All groups share one centre, and each spreads out both ways along 13 directions, with some noise.
Known rows, each followed by its group:
[  7  10   3  -4  11  20  -9 -12   5  -1  10   7   6   1   2 -10  17   0
  -7]  (3)
[-10   9 -16   0 -11  -7   0   4   8  -9   6  12  -2  11  -5   7   7   4
  -7]  (3)
[  1   8  11   6  12  14  -4 -11   6  -4 -14 -10   5   2   3   2  -7 -10
   9]  (2)
[ -8  -1  10   8   0   5 -13   7   9  -2  14   1   2 -18 -22  15   4   3
  -3]  (0)
[  2   6   1  15   3 -16 -12  -8  24   5   1   0   9 -16   1  27   0 -11
  -8]  (0)
[ -7  19  -4  -2   0  -3   0  -6   2   9 -11   0   1  19  29  -6   8  -4
  -1]  (2)
[-15   7   6  20   0   9   8   9  13  18 -34 -11   3   3  12 -11  -8   2
 -13]  (1)
[-14   4  -8  -2   7 -12 -14   3   7 -12   7  21  12  28  23   3   6  -4
  -8]  (3)
[-16   7 -14  14  25  14 -15   7  25  -8   7   9  -6  -2 -10  -2  -1 -13
  14]  (1)
[-11  10 -19   9 -11 -16  -6   6  11   3   2   8  10  19  18   1   4  -6
 -10]  (3)
[-13   4 -14  -3  13   0 -10   7   9   5   4  -5  -1   0 -12  15  17  -7
   1]  (2)
[ 7 12  5  4 -3  9 -5 15  3  2 -4  2  3 20  5 -1 13 -1  6]  (2)
[-12  21 -17   1 -17  -1  -4   2  12 -13   1   4  18  12  10   9   6  -2
  -1]  (3)
[-13   9  -5 -15 -18   7 -27   5 -26  -2  -6  13   0   8  26 -21   4   5
  12]  (0)
[ 14   4  17 -14  -1   3  -6 -11 -18  -2   2  -7   8  25  23  -5   5  -6
   5]  (2)
[ 16   5   4  -3  -1  18  -6   2  -9  14   7   5 -21   6 -16 -20  12  -1
  14]  (3)
[ -3  16   6   0 -24   6 -25  -4   8   2 -12   8  10  16   5 -11   1   0
  -1]  (2)
[-20  10  -7  -1  -6   3 -10  -6   3  -5 -11   9 -11   7 -10   5   6   8
 -12]  (1)
[  5  14 -10   4   1   3 -17  -7   3   4  -9  18 -15  19   2 -14   3 -12
  14]  (3)
[  2   1   0   8  -5 -13  -4  14   4   8   4   6   9  23  14   0   4  -6
  -6]  (3)
[ -4  -5 -12   3   5  -4 -17  -3   7   8  14   5   5   0  -1  -1  -1 -25
  18]  (0)
[ -7   5   7 -20  -4   8  -6   3  -5   4   4  -2  -2   9   2  -5   5   3
  17]  (0)
[  6   5 -13  -7 -12   4  15  -4   7  -4   3  -6  12  -7   9   1  -5  -8
  21]  (1)
[ 5  0  4 -1  2  9 -1 21 -9 -8  7  4 11 21 18 -9 11  5 -2]  (1)
[ 6 -1 -2  9 -5  7  3  1  8 -3  5 13 -2  3 -8 -2  1 -2 -3]  (0)
[  4  -2 -13   0  -1   1   6  -3   8  -2   3  -3  -7 -11  -6  13   5  -4
   2]  (1)
[  6   3   8  10  -6  13  -8   6  10  -2 -10   8  -3  13  -8  -4   2   0
  -3]  (2)
[ 13   3   0   5 -10   8   1   9  -4  10 -17  -3   9 -13  12  -2  15   7
 -11]  (3)
[  9 -21 -14   4  16 -12  20  15  -9  -5   8   9  -6   4  10   4  -2  -8
   7]  (2)
[ 12 -14   1   6   0   4  -6 -15  12  -1  -7   3  -5 -10 -20   4  -9 -10
  -2]  (2)
[  2   8   4 -15  -3  16  10   3   2  -5  10  -8   6  -7  11  -2  11   9
   7]  (0)
[ 17 -22   2  -5  14 -30   6   8  -4  -1  22   4   0  11 -13  19  -1 -10
   6]  (3)
[ -3   4 -23   6  -7  -1  12  -5  14   6   0  -7  -8 -11  -5   9   5  -3
  -8]  (1)
[-13  18  17  -6  11   1  -3 -18  -6  -8  10 -10   7  34  25  -7  -4  -3
  -3]  (2)
[-25  10  -9   6 -14   3  -3  18   3  -2 -10 -10  -2  -3 -21  11  -4   5
   9]  (3)
[  1   3  -6   2 -13   6  12   7   8   2 -13   4  -3  -1   7  -3  -4  -4
  18]  (1)
[ -3  10  14   3   6   3 -11 -19  18  13  -4  19  -7  26   6 -13   5  -5
 -17]  (3)
[-11  -4  10  -9  14  -2  -7 -23   9  -1 -11  -7   1   6   6   5  -6  -6
 -11]  (2)
[ 28   3  -1 -14   3   2  -1  -4  -8   4  11  12   0  16  14  -7  20  -5
   8]  (3)
[ 0  0  6  0 -1 -1 -3  4  7 13  2 -2 -3  1 -3  2  4 -4  3]  (0)
[ -2 -19  -1   1  25  -1   9   9   3   0  -2 -14  -3  -7  12  19  12   1
 -22]  (1)
[-19 -23  -9  -9   7  -9  -8  12 -10   1   7   1   5  -6  18  -8  -4   0
  -6]  (2)
[  7   3   3   9  -6   2 -12 -13  -1 -14 -13  12  15  -5  13   2 -10  -9
   3]  (0)
[  9  11   0  12 -15   6   0  -5  17   7  -2   6 -13  -7 -13  -4  -3  -1
   5]  (0)
[ -4  -5  -3  -8   4 -14 -14   2  -1  24  -6  -3   1  13  25  -8  -2 -23
  21]  (0)
[  5   3 -11   4   0  10   1 -11   7 -15  15   9  18   2  25 -20  -7  -7
   1]  (3)
[  5 -14   7   2  15 -12   2 -11   3   0  25   3  19   8  18 -20 -15  -8
 -12]  (1)
[ -4  19 -10   4 -17   1  -4   3   9  15  -5   1   5   7   5 -14   1 -10
  19]  (1)
[ 11  -5 -21   1 -15  -4 -10  14   8  -6  26   3  19  -2 -10   2   4 -11
  10]  (2)
[ 5  3  1  3  5 -5  0 -5  6  0 16 -4 21 12 11 -9 -3 -8 -1]  (1)
[ -1   3  -7  30  23  10  18   6   6   5  23 -26  -4  -4  -9  -9 -10 -12
   1]  (2)
[ -2  -6  -3  -6  -1 -15   3 -10   7  15  -2   2  -8   3  15  -8  -9 -10
   3]  (0)
[ -1   0   2  26  -3  -4   2   6   3   8   5   2 -10   8 -11 -11 -14  -4
  -6]  (2)
[  9  12  -5  14   0  -9 -11  -2  30  15   1  -3  -2  -8   4  13   0 -21
  17]  (0)
[  9   3   5  10  -6 -12  12  -5  11   8 -11  -2   0  13   1  -2  -9  -2
  -8]  (0)
[ 11 -12   8  -2 -12  -2   9  -7 -14  -6   4  -2   3  -1   1  -1  -4   8
 -18]  (1)
[  4  10   8  -9  -3  -2   2 -21  14  -9   9   2  14   7 -15  10  -6  -8
   9]  (1)
[ 17   7   3   6  24   4 -18  -7  15  -4  -9   2   4  11   7  18  15 -18
   2]  (1)
[-11   8  -3  10   1   7  -2  10  10  11  -7  -5   0   4   6  -7   5  -1
  -5]  (3)
[  7   3   9   4  -9   8   2  -7  -1   0 -12   3   6   0  -3  -2   2   3
 -10]  (0)

New rows, each followed by its group:
[-10   2  -9   6   7  12 -11  -4  -1   1   5  -4  -4  -6   0 -20 -10  -9
  12]  (3)
[ 5  6 -7 -5  7 -4  1  5  5  9 -7 -6  2 -1 -1 19 21 -2 -1]  (3)
[ -7  -3  22  10  12 -12  -7  -4  18  29 -16   6   4   9   8 -18 -18 -15
   8]  (1)
[  4   0  -4  -6 -17 -14  24  -3   8  -5 -10  12  -9  19   3   9  -9   1
   5]  (3)
[ 2  1 -2  4 -6  8 -2 -2  1 -3  5  9  0 -3 -3 -9  3  5 -9]  (3)
[-20  18 -17  -4  -2 -13  -4  -6  21   3  20  -5  -6   2  -7   9   7   3
  -8]  (0)
[ -9   7  -5  12   3 -11   3  11 -17  17   9  -5 -11   1 -14   0   3  -3
   7]  (2)
[  0  12  -2  -2  -1  -1  -1   4  11  16  -2 -13  -1   7   7  -3   6  -7
  10]  (0)
[-16   9  -2  -6 -17  -8  13   7  12   9  -6   2   1   9  -6   4  -3   3
   6]  (1)
[-13   7  -2  -3  22  12  -8  -9  16 -10   8   6  11   5  12 -12  -5  -9
  13]  (1)
[  6  -1  19  -4  -7  24 -12  10   2 -20   5  11   1  21 -16  -5   5  10
  -3]  (2)
[-24  18  -8   1  -2  -3  -8   1   1   2  -9   6  -1  -4 -12   6   1   1
   9]  (2)
[ 18   1 -12   7  -7 -14  23   2  15  11  -6 -11   3  -4  -1  17   5  -8
   1]  (3)
[ 13   8 -10   3 -13 -11  -6  19  -6  14  -5  -6  10   9   8   7  14  -7
  10]  (3)
[  3   1   0   7  -1  -5  26   4  19  12  -5 -12 -14  12  -8   2 -15 -12
  17]  (3)
[  7  -2   2  16  -3 -10   3  -1  -1  13  -1  -4  -2  -2  -3  -6 -11  -9
   1]  (2)
[  7   3   1   0  -8   7  -4   0 -12  -4  -4   7   0   8   5 -11  -2  -2
  10]  (2)
[ 20  -9  25   5  -9   8 -11   9  -5   3  -4   7   3 -12   1   3  -5  -7
  19]  (0)
[-17 -14 -11   5  14  -9   5  15   7  -2  -2   5   5  -6  11   1  -8  -4
   2]  (2)
[ -5  15   5  -3   1  22   4 -29  20   9  12  -6  -9   0 -16 -19  -6  -7
   5]  (3)
[ -6   8  -4   4   1 -11  11 -22  17 -13 -18   9   1   9  11   4 -12   3
 -18]  (0)
[  8 -15  -3   5   0  -9 -10  11 -19   3  15   6  -3   7   3 -18 -11 -10
  13]  (3)
[ -6   7 -14  13  -6   2   9   9  19   3  10   0  11   5  11  -5   8   0
 -15]  (3)
[  1  -3  -3  13 -10 -20  16   3   9   9  15  -7  12  13  -3   0  -7  -2
 -21]  (1)
[  5   4  -8   2  -4   5  -5 -11   2  -8   1  -2   8 -21 -20  12   4   1
  -3]  (3)
[ -9  -4   8  -7  -7  -1  13  19   0 -12  -2   1  15  11  13  10   2  11
  -5]  (3)
[ -2  12  13   6   5  -5 -24 -15   7  12  19  -1  22  13  -2 -26 -13 -15
   9]  (1)
[-7  6 -1  1  5 -3  4 14  5 -8  4 -8 10 14  8  0 -2  3  1]  (0)
[ 12   4  13   1   5  16  21 -10  22  -6   2   3  -2   2 -17   6   3   3
  -4]  (3)
[  3  -7  -6   1   8  -4  -2   8   3  -6   5   4   4  14  14   1   0 -10
   3]  (2)
[-11   3   8   1   9  11 -12 -10   4  12  -3  -6  -7  -4 -12 -11  -4  -4
   3]  (3)
[ -2  -5 -22   2  -5   0  -8  12 -11  -1   0  -3  -5  -7  13   0   7  -3
  -1]  (1)
[  9  15  -5  -3   9   2   7 -11   9   4 -20  -3   9   4  20   8   7 -15
  16]  (2)
[ -1   3   2  -6   4  -1   6  -1   6  -3   3 -11   9   5   0   7  -4  -8
  15]  (3)
[ -5   5 -12  14  -6  -5  -7  -2   3 -10  16 -15  14 -10  -4  -8 -21  -8
  10]  (0)
[ -3  -2   0  11   2 -15   6   0  17  -2  -2  -1   4  13   2   6 -17 -15
   7]  (3)
[  3 -13   7  10   3 -12   7  12   6  12   5  -7  18   4  17  -3  -5  -4
 -13]  (3)
[ -6   5  -8  -7   3 -16 -17 -25   1   9 -16   6  -2   6  16  -1  -5 -15
   3]  (3)
[  4   8   1  -4  23  -8  -2 -23  25  11 -10  -6   3   6   3  17   5 -21
   4]  (3)
[-10   7  17   5   5  12  -3  -2  16   6  -2  -5   9   9   0  -4   0   0
  -9]  (3)
[-18  -2 -17 -10  13  14   9   4  11   1  19  -4   0  -5   9  -7  11  -1
   1]  (0)
[ -8  -6   7  -4   3  -5  -3  -3 -10 -11  -1   3  13  18  -5  -2  -9  -2
  -3]  (0)
[-11  21  -4   2   1  -3   2 -10  -1  18  -3 -13   0  -3   0   1   6  -6
   5]  (2)
[ -2   5  -8  -1 -22  -8  -2   6  -1   8  11   5   8   5   3 -10   2   2
  -2]  (2)
[  5  10   3   2 -15 -10 -12  -3  -4   8 -15  16  -4  12  -9   5   2  -4
   6]  (2)
[  7  -7   0 -16  -5   3  15 -16  -6 -20  20  -4  14  -4   2   4  -2   5
  -4]  (1)
[-14   2  -7 -20  -6  -5  -4  -2 -10 -13   0   8   3   4   6   7   5   8
   0]  (3)
[-19   4  -2   7   2   4  -5 -12   8  12   4   0   3  -1   9 -32 -13  -1
  -7]  (1)
[  7  14  -5   6  -7   5   6 -10  14   8  -7   0   0   7  -7  -2   5  -5
  -3]  (0)
[-14 -16   0  -5  17   6   0  -6  -4  -9  -4   4  15  -5  13  -1  -2  -6
  -7]  (0)
[  1  15   4  12 -14 -12 -21  -3  10   6 -25  22  -8   4  17  11   7   1
 -12]  (0)
[ 11  -3   6  23  17  -4  -6  -4  22  10  13  18   1  24   9 -16  -2 -16
 -15]  (3)
[ -8  -2  -6   7  -8  -4  -6  18  -6   1  18   8   1  18   7 -16  -3  -1
   2]  (3)
[ 12  -6   5  16  -6  -1  -8  11  -2  -6  13  -5  21  -4 -13   2  -9  -8
   5]  (3)
[ 13 -11   9   3   8   5  12  -1   7   8  -9   3   3  11  -1  -5  -5 -16
   8]  (0)
[  5  14  20  11   2  -6 -11  -1   1  19 -26 -17  16  17  25  -2  -5 -16
   9]  (2)
[ 10   8   3   0 -15  -6 -17  13 -22  19 -13   8  -7  20   5  -6  15  -3
   7]  (2)
[ 20   8   7   6  14   7   7   3  20  11   9   5 -13  14 -24   8  20  -5
   1]  (3)
[-25  20  -3   3  -3  -1  -3 -16   5  12   0 -14   7  -6   6 -11  -6   0
  -3]  (2)
[ 15  21   2  11 -16   6 -12 -10  22 -11 -16  16  -7 -20  28   6  -6  -1
  15]  (0)
[  2  -9   7 -20 -13   6 -13  -1 -16   4   8 -14  19  -6  15 -14   3   4
  -1]  (2)
[ -8   5 -15   2   3   0  15  10  21  15  26 -25  -8  -5  -8 -12  -6  -6
  14]  (0)
[  9  -1  13  11  11  12  16   1   9  -8 -14  -1   6   3   8  -1 -11  -5
   7]  (2)
[  8   5   3   2   5   6  -9  -6 -10  19  -6 -21  -2   1  10  -7   8 -13
   2]  (2)
[-15  -3   3  10   1   6   7   6  13   3  11 -10   7  -6  -1 -12  -9   5
 -12]  (2)
